There are 3 ways to turn a row about zero (a turn may also mirror it). The second row of each pair is the first, turned, with some noise.
Known pairs, each followed by its turn:
[-2.91, -1.37, -2.71, -1.24,  2.70]
[-4.07, -3.09,  0.58,  1.17, -0.61] : q_62

[-2.01, -0.81,  1.55, -0.81,  0.64]
[-1.81,  0.62,  2.29, -0.93, -0.33] : q_4

[-1.59,  2.57,  2.66, -1.60, -1.54]
[1.49, 0.99, 3.57, 0.93, 1.61] : q_294

[ 0.47,  1.52,  2.89, -3.35,  2.43]
[-2.93,  0.07, -0.76, -2.97, -2.95] : q_4

[-0.70,  2.40, -0.91, -1.85,  1.87]
[ 1.26, -0.88,  0.92, -2.32,  2.23] : q_294

[ 0.73, -1.98,  1.78, -2.68,  1.01]
[ 0.14,  1.79, -1.86,  1.16,  2.85] : q_294

[1.17, 2.15, 2.55, 2.60, 1.85]
[ 4.27, -1.33, -0.34,  1.11, -1.12] : q_294

[-2.18,  3.00, -0.39,  0.89, -2.09]
[ 0.50,  2.04,  0.27,  3.22, -1.88] : q_4

[-1.83,  1.60,  1.25,  1.21,  1.03]
[-0.07,  0.12,  0.80, -1.74, -2.51] : q_62

[ 0.05,  2.15,  2.78, -1.13, -1.63]
[ 2.80, -0.42, -0.18, -2.69,  0.15] : q_62

[-1.00,  2.03,  1.69,  1.61, -0.03]
[-1.03, -0.60,  0.47,  2.14, -2.01] : q_4

[1.55, 2.03, 2.55, 1.23, 2.04]
[ 3.80, -1.53, -0.54,  1.12,  0.26] : q_294

[-0.33, -0.65, -1.38,  1.36, -2.33]
[ 1.25,  1.02, -0.12,  2.03,  1.81] : q_4

[-3.26,  3.46,  2.78, -2.29,  3.40]
[ 5.02,  1.43,  1.95, -2.64,  3.10] : q_294

[ 0.30,  1.33, -0.71, -1.32, -2.08]
[ 1.65, -0.73,  1.31, -0.24,  1.67] : q_62

[-0.05,  3.36, -1.85,  1.00,  1.88]
[ 1.00, -1.10,  2.41,  1.68, -3.12] : q_62

[-1.69,  0.66,  3.43,  0.15,  1.35]
[ 0.00, -0.29, -1.31, -2.89, -2.35] : q_62

[ 0.95, -2.58,  0.58,  2.41,  3.41]
[ 0.16, -4.57,  1.74, -1.29,  1.26] : q_4

New pairs. What belongs after each?
[ 1.21, -2.40,  0.77,  1.72, -1.56]
[-0.93, -1.38, -0.41,  1.03,  3.16] : q_4

[ 0.17, -0.28,  0.65,  2.62,  2.65]
[-1.09,  1.71, -0.80,  0.80, -3.11] : q_62

[ 2.38,  1.06,  2.87, -1.92, -1.14]
[ 3.43, -0.20, -2.32, -1.24,  0.85] : q_62

[-1.50,  3.36, -3.14, -1.04, -0.06]
[ 3.08,  2.58, -0.11,  0.49, -2.74] : q_4

[-3.06,  0.96, -0.75,  2.73,  0.09]
[-1.80,  1.10,  3.05, -1.23, -2.00] : q_62

[-1.86, -0.17, -1.81, -3.10,  3.28]
[ 0.04,  0.93, -1.02, -4.26,  2.85] : q_294

[ 0.34, -2.92, -0.36,  0.52, -0.33]
[-1.85,  1.35, -1.00,  0.75,  1.66] : q_62

[ 0.83, -1.50,  1.34, -2.50,  2.89]
[-0.46, -2.16, -4.05,  0.46, -0.54] : q_62

[-0.65, -1.28,  2.94, -0.47, -1.97]
[ 0.35,  2.61,  0.79,  2.52, -0.05] : q_294

[ 1.40, -2.42, -0.49, -1.78, -1.32]
[-0.31, -0.17, -1.61,  0.60,  3.17] : q_62

[ 1.52, -2.90,  1.30, -0.44, -1.27]
[-0.21,  1.49, -2.32, -0.22,  2.41] : q_62

[-1.65, -0.75,  2.28, -1.49,  3.14]
[-1.54, -1.79, -2.76, -1.50, -2.03] : q_62

[ 0.48, -0.45,  2.00, -0.09,  0.76]
[ 1.56,  0.84, -1.04,  1.12,  0.54] : q_294

[-3.40,  0.60, -1.28,  2.56,  0.05]
[-2.31,  0.85,  3.06, -1.01, -1.61] : q_62

[-3.09, -1.64, -1.73,  3.46,  1.22]
[ 2.50, -1.15,  4.17,  1.57,  1.11] : q_4

[-2.53, -0.64,  3.16,  2.05,  2.88]
[ 4.24,  2.73, -1.20, -0.69, -1.49] : q_294

[ 3.23, -2.74,  1.55, -3.33,  1.61]
[-2.14, -0.99, -1.82, -4.72,  1.76] : q_4

[ 1.71, -1.12, -2.94, -1.43,  1.74]
[-0.79, -1.68, -0.69,  3.74,  0.81] : q_62

[ 0.82, -0.22,  2.72,  0.75,  2.36]
[-1.94, -2.91,  0.67, -0.80, -1.03] : q_4

[-3.06, -0.29, -3.27,  2.77, -2.44]
[-2.44,  0.32,  2.21, -2.39, -4.34] : q_294

[ 3.51,  1.69, -1.51,  1.94, -0.03]
[ 2.01, -2.03, -3.10,  1.15, -0.14] : q_4

[ 2.44,  1.32, -0.43, -0.70, -0.72]
[ 0.38,  0.15, -2.94, -0.13, -0.48] : q_4

[ 0.91, -3.06,  2.93, -0.14, -1.46]
[-3.32, -0.59, -0.16, -0.24,  2.89] : q_4

